Each new row is followed by what is left after taking away its nearest point in the smallest flat space through zero that holds the last named rows.

q_805 (4 x 13)
[[-22.3  32.2  22.2  -8.9  -7.1  19.1 -14.4  22.4  -2.5   8.9 -17.3  34.8
  -11.5]
 [-19.3  38.8  39.9  -8.3  23.3   9.3  13.0  25.8 -18.7  -5.7 -20.1   8.4
   -9.1]
 [  5.3  62.8  23.2  34.6 -11.5  12.0   5.2  21.5  33.2  -5.7 -35.8  33.4
  -35.1]
 [-23.1  62.8  35.9  27.4   8.3   8.3 -10.8  44.7   4.7   7.5   8.2   7.7
  -20.5]]
New rows:
[ -6.4  10.2   3.8  19.6   1.4  -4.8 -44.0  14.3   0.6  10.9   3.7   3.3
  16.3] : [  6.1   0.0   3.4  11.0   9.5  -8.3 -23.1  -0.2  -3.2  -1.8 -16.3  -0.4
  18.1]
[  1.6   8.8 -32.6  -1.6   3.1   9.7  44.0  18.5  -3.8 -35.2   3.2  13.4
  20.2] : [ -6.8  10.0 -35.2  -0.6  -4.3  12.8  28.8  24.9  -2.7 -26.0  15.5  17.9
  21.1]
[  5.0 -15.8  -8.8  44.0   0.6   2.8 -15.6  15.0  11.7  30.1  37.8  30.5
   5.0] : [  8.8 -19.0   5.5  22.6  19.6   3.5  12.0   6.6  -5.6  14.5   7.5  30.4
   7.5]
[  0.5  -3.3 -31.0  -0.7  23.2   7.1 -15.7 -11.8  -4.5  36.6  14.3   4.5
 -17.2] : [  4.6   6.2 -21.3  -0.2  31.6   7.0  -1.4 -11.4  -5.7  28.1  -1.1   4.8
 -21.9]
[-11.6 -22.4   8.6  -4.2  10.8  44.0   8.8  -8.8  -8.3 -27.7   2.2   6.8
  16.9] : [ -7.5 -11.6   5.6  15.5   4.9  41.4   3.7  -3.7   5.6 -25.5  11.0   4.3
  10.2]

q_913 (4 x 13)
[[ -3.1 -15.2 -15.5  23.7 -11.5  -8.0   3.8 -15.7  -1.4  18.3 -20.9  -0.6
   12.9]
 [ 38.0  19.0  31.0   2.1 -10.1  22.1  -5.5  48.9 -46.7 -17.7   3.8  -4.3
  -27.2]
 [ 10.0  15.3  29.6 -27.5 -21.0  22.0  24.5 -10.3 -29.8   8.7  -7.7   9.9
  -17.8]
 [-10.2  25.7  54.5   5.1 -18.7  16.9  36.1   8.2  -5.4  -5.8  17.7   2.2
   -7.3]]
New rows:
[-21.9 -28.0  -2.8   4.5 -26.7 -21.6 -13.5 -21.8   1.4 -12.8 -12.8 -25.2
 -27.1] : [-18.9 -19.7   8.4  -2.1 -24.5 -16.4 -13.1 -11.6  -1.4 -21.1  -3.8 -25.5
 -33.7]
[ -7.7  -6.4  -1.4  -1.3  -6.0  -7.0 -22.1  10.4  -6.1 -28.0   5.9 -12.6
  -2.6] : [-13.1  -7.0   2.6  -3.8 -15.4  -4.8  -9.4  -5.4  -7.9 -17.6  -1.4  -8.6
  -0.5]
[ -3.5 -22.5 -22.4  27.4 -13.2 -21.0  23.4  13.6  -1.6  -5.6  10.6 -18.4
 -12.8] : [ -2.3 -15.9 -18.0  -3.0 -10.0 -13.8  25.9   5.2  -4.5  -7.1  14.3 -12.6
 -22.1]

q_348 (4 x 13)
[[-14.8  25.5  -6.0  39.9 -45.8  -9.0  -5.8   2.0 -26.7 -20.2   9.5  -7.5
  -17.3]
 [ -3.4 -22.8 -12.0  13.5 -20.1 -24.7   9.0 -38.1 -23.8   4.5  21.7 -10.5
   -1.5]
 [  9.7  -3.6 -12.3  34.9 -28.6  -2.0  -1.8   7.0  22.7 -12.5  11.0  21.2
   46.6]
 [ -9.9 -26.5  16.7   7.7 -31.9   1.8  20.9 -22.3 -11.1   0.2  19.2  17.7
    1.9]]
New rows:
[  5.9 -11.9  24.4 -12.7  -5.5 -21.3 -14.7 -26.9 -30.3 -30.2  26.8  -0.7
   7.6] : [ 10.8   2.9  24.3 -16.1   6.8 -11.5 -23.3  -5.2 -14.9 -33.5  14.7   2.5
  13.7]
[-17.3   0.3  25.0 -21.9 -13.0  13.5  25.2   9.1  22.7  25.9 -28.6  11.4
  17.0] : [-15.6  10.0   0.8  -5.6 -16.8  -9.1  14.3  -1.7   7.4  23.3 -24.0 -11.2
  12.0]
[ -0.2 -29.9   2.7  28.3  -5.5  25.9  10.1 -13.3  20.9 -12.1 -30.5   4.5
  19.2] : [ -4.2 -18.2  -1.9  22.7   3.7  19.5   3.9 -15.0   5.9 -10.6 -35.5 -13.7
  -3.6]
[-15.6 -23.3  -8.9 -11.2  23.2   4.1  25.3  10.7  21.5   8.1  24.1 -25.5
  19.3] : [-24.4  -5.6  -5.7   1.9   6.1   6.7  21.8  19.5  10.5  -2.0  23.2 -27.6
   5.1]
[  8.6 -15.2 -30.2 -16.8  -4.9  15.4 -28.8 -11.3 -23.7 -28.5 -17.6  13.2
 -14.2] : [  9.8 -19.3 -26.7 -16.4  -7.3  19.6 -26.1  -9.3 -17.3 -28.9 -16.7  21.0
  -6.4]

q_9 (4 x 13)
[[-19.3  -4.0  -4.5   5.5  15.6   1.7  -2.1   3.7 -10.6 -25.4  -0.5  10.7
  -42.4]
 [-39.1 -33.6  -1.9  56.8  25.9  20.1  30.1  -2.2  -7.6   9.8 -14.0  32.3
  -28.9]
 [-15.0   7.8   4.4 -10.8  31.7 -32.3  -8.7  -2.7   8.1 -32.4  42.6  -8.8
  -15.0]
 [-34.3  -9.2   5.3  16.2 -17.3  -0.3   8.3  35.3 -23.1  24.0 -13.8   0.1
    7.0]]
New rows:
[  4.9  -2.3  -7.0   4.5 -17.6   9.6  21.8   5.8  14.4  20.5  14.0  -4.3
  -9.2] : [  3.7   1.4  -7.7  -1.9 -14.8   5.5  16.8   7.0  13.0  10.4  18.3  -6.1
 -17.9]
[ 19.2  18.8 -26.5 -11.9 -23.4  -8.2  30.4 -23.4 -25.5 -28.4  -9.8  28.4
  27.9] : [ -1.8  14.0 -22.8  -2.5 -14.4 -18.0  34.7 -13.7 -29.9 -28.8   0.2  28.8
  24.6]
[ -7.3  22.3 -10.3   2.6   6.7  24.6   2.9  10.0   2.4  14.7 -14.2  26.3
 -23.1] : [-4.6 28.2 -5.3 -5.5 10.0  8.8  0.1  9.4 10.5 16.3  4.3 15.5 -4.4]
[  4.2 -12.3  20.9 -28.0  -0.1 -24.9   6.9   0.8 -12.3 -14.6   5.9  -0.6
 -17.1] : [  8.5 -19.7  20.7 -15.5  -3.3 -14.4  16.0  -4.9  -8.9   0.8  -3.7   5.2
  -6.2]

q_744 (4 x 13)
[[ 49.8  -4.2   0.5  -9.3   2.5  -4.5 -27.4  -1.1  11.5 -22.0 -35.7  20.3
  -40.9]
 [ 22.4   5.2   3.1 -16.3  -8.8   6.5   2.0 -34.6  39.5 -12.7   8.0  18.3
  -52.4]
 [ -2.3  37.4  62.8  -1.1 -23.8  14.1  -8.7 -16.6  15.2 -35.0  12.6  -5.0
  -24.0]
 [ 25.3  23.9  -4.5  -3.7  14.8  31.3 -16.3   7.7 -12.8 -16.8 -18.7  17.2
   -9.9]]
New rows:
[-25.9 -28.0 -16.8  10.7  14.2 -19.8  -4.2  -9.1  -1.6  24.9 -29.8   3.9
  -7.0] : [-27.5  -0.9   4.6  10.0  11.0   2.3  -7.1 -14.0  -2.4   9.2 -23.0   5.8
 -12.8]
[  7.3 -18.3   8.0  27.5  -9.3 -28.2  -0.5 -25.2  11.1  23.6  -8.6   0.3
  -3.9] : [  7.0   4.6   6.3  27.9   0.7   0.2  -2.1 -20.2  -2.5  17.8  -7.6   6.1
   3.1]
[ 21.2 -24.6  13.3 -29.2  28.1  27.2   5.2   2.0  29.8 -19.7 -24.6  16.5
  29.8] : [  5.3 -27.2  22.1 -26.2  20.6  19.5  12.9  -0.9  32.5 -15.2 -12.6   7.0
  37.7]
[-24.0 -18.9  -1.8 -21.7  -8.6 -29.4  -4.2   9.8  13.7 -25.8 -27.3 -24.7
  25.5] : [-18.9   0.6 -13.6 -28.7   0.6   0.7   1.0  -1.0  17.3 -28.9 -19.0 -10.9
  14.2]
[-14.4  -0.3   7.5  15.8   0.8  14.7  -3.4  11.3 -25.5 -13.7   7.8  24.7
 -11.5] : [-14.2 -14.2   2.2  14.3  -2.7   0.7   0.1   6.4 -16.4  -7.6   9.1  23.5
 -16.4]

q_299 (4 x 13)
[[-16.6 -13.8  20.0  -6.9 -35.7   1.9  -7.1   5.6  21.4   7.0 -38.8   6.7
  -11.9]
 [ -1.9   0.8 -31.8  -1.6 -19.1  19.1  -6.0 -13.8  -0.2   8.9 -16.0 -23.0
  -11.2]
 [  1.9 -14.5  -6.9 -29.1 -11.8 -11.4 -12.9  10.3   6.7 -25.9  11.0 -50.4
   10.6]
 [  5.5  -2.3  17.8 -21.6 -21.1  -0.1  23.4 -10.5  20.9   8.9   1.1  23.5
    2.4]]
New rows:
[ 14.2  -2.8 -22.3   7.1  44.0   2.6   6.2   1.1 -17.4 -31.8  -7.8  -3.0
  -2.9] : [ 10.3 -10.1  -8.3  -7.9  17.6   4.0  13.7  -2.3   1.6 -25.4 -23.1   6.8
  -6.6]
[  4.5  -4.1   1.1  -4.2   8.5  -6.5  -4.4   4.6  10.9  -1.9   0.5   7.6
 -12.0] : [  5.4  -3.0  -5.3  -4.2   7.6  -3.4  -4.6   1.7   9.6  -0.7   0.5   3.8
 -13.0]
[-23.8 -10.7   6.9  -4.5   9.3  17.5  -8.3   8.7   5.0   2.8  38.9   4.5
 -10.2] : [-26.2 -11.4   2.9  -4.2   1.4  22.5  -9.5   5.7   7.3   7.1  30.2   3.3
 -14.6]
[19.9 -4.6 15.2  4.7 11.7 21.7 -7.5 15.6 -4.3  4.3 -3.6  6.3 23.4] : [20.3 -5.7  7.9 -0.9  2.6 26.3 -7.0 10.9 -1.1  6.1 -7.0 -1.0 21.4]
[ 32.0  -3.6 -12.0  26.4 -28.9   2.0  12.7   2.5  -7.0   1.5   6.8   7.3
 -22.9] : [ 29.8  -8.9  -1.5  23.2 -25.4  -7.9   6.7  13.1  -6.1  -8.7   9.9   1.2
 -18.1]
[  9.5  -8.2  -3.4  -1.9  -7.9   4.3 -19.3 -12.8 -38.8 -17.5  37.8  44.0
   8.5] : [  0.8 -16.6  -5.2  -7.2 -27.5   7.5 -29.8  -9.9 -31.0 -18.2  18.0  29.6
   1.9]

q_875 (4 x 13)
[[ -0.8 -20.3  -1.4   7.0 -19.5  12.8 -27.9 -20.4  20.3  -6.6  28.7  -4.3
    1.0]
 [-16.6  29.1  -7.7  14.2 -23.5  10.8 -27.5  26.1 -49.1   1.2 -20.4 -51.5
    5.6]
 [ 17.1 -15.7  34.5  -7.6  -9.8 -25.4  -0.6  11.6  11.9 -33.4 -10.0 -24.0
    6.4]
 [-15.5 -19.9  19.5  20.1 -15.9   8.2  21.4 -28.5   3.3  40.6  -7.8 -21.3
  -33.0]]
New rows:
[-10.9  10.6   4.6  14.6  -3.0  -9.0 -23.2   0.5  25.6  -1.2 -27.3  14.2
  13.4] : [-13.5  10.6   5.0  16.8  -3.1  -7.5 -19.2  -1.9  24.0   5.4 -29.5  13.3
   9.4]
[ 13.1 -11.1   6.1 -16.8   2.7 -27.6 -16.6  -1.1  -4.2   8.6  -5.2  29.7
  11.8] : [  4.7  -9.7   5.9  -8.0  -7.3 -20.3 -20.9  -4.3 -13.3  19.4  -7.9  14.9
   5.6]
[ 25.6 -23.4  30.2  30.3 -24.9  19.6   2.0 -13.0  -6.4  -1.9  11.0   0.8
  -7.5] : [ 26.9  -3.2  14.6  22.2  -8.2  17.9   6.5   3.0 -19.7  -4.6   3.9  16.5
   2.2]

q_330 (4 x 13)
[[ -4.8  -1.5   5.3  12.0  -3.3  -0.5   6.5 -14.1  42.2 -36.2  -9.0  12.1
  -26.0]
 [ -2.0  24.7 -13.0  44.3  10.8  19.9  -9.4 -21.0  18.7  -7.9 -55.5 -12.7
   -5.5]
 [-31.1  -3.3 -33.2  -7.3  12.2 -15.5 -17.0 -19.5  43.2 -10.5 -36.6  32.7
   -4.7]
 [-16.3  20.8   7.9   9.0   6.3 -12.8 -30.9 -15.4  19.8   2.5 -36.9 -26.4
  -17.9]]
New rows:
[-12.3  11.1  18.6  -7.2  16.1 -30.7 -10.9 -15.9  36.3   1.9  -2.6  11.9
 -35.1] : [ 6.6 10.3  7.6  5.6 17.2 -6.9  6.9 -5.3  2.3 16.5  5.1 13.5 -9.8]
[  8.7   1.9  15.0  15.3   4.7  26.4 -19.2  19.6  -6.1  -8.7 -15.3  10.5
  40.0] : [  0.8  -2.8  24.6   0.4   1.3  11.1 -25.1  19.0   6.7 -15.2  -6.4  11.6
  27.9]
[ -2.0  11.3  23.1   2.4 -29.6  -8.7 -35.0   2.0   9.1  16.4  -2.2 -21.3
  -4.5] : [  3.2  -0.1   2.5   7.1 -28.3   5.0 -15.1   3.3   9.9   8.4   2.2   7.4
   8.2]
[ 38.6   2.4  10.7  -2.7 -18.8   3.9  -1.6  -8.2 -13.8 -13.4 -40.4   8.4
 -10.5] : [ 32.5  -4.5   8.0 -19.6 -18.9  -6.5  -5.2  -4.4 -15.9  -7.4 -31.3  15.4
  -7.1]
[ 16.0 -10.1 -17.6  -0.1  -4.6 -23.5  44.0  15.7  -1.5  -5.8  24.7  14.8
  -1.2] : [  7.3   6.6 -14.6   7.8   1.3 -29.0  21.7   7.5   1.3   4.6  -2.2  -7.6
  -6.4]
[-10.4 -16.0 -20.6  35.0  15.9 -13.2  29.4 -12.1 -15.2  -7.8  23.0 -19.7
  -2.3] : [-20.2 -15.0 -20.3  25.0  17.7 -25.1  17.3 -14.2  -9.8  -3.2  18.5 -22.0
  -5.7]
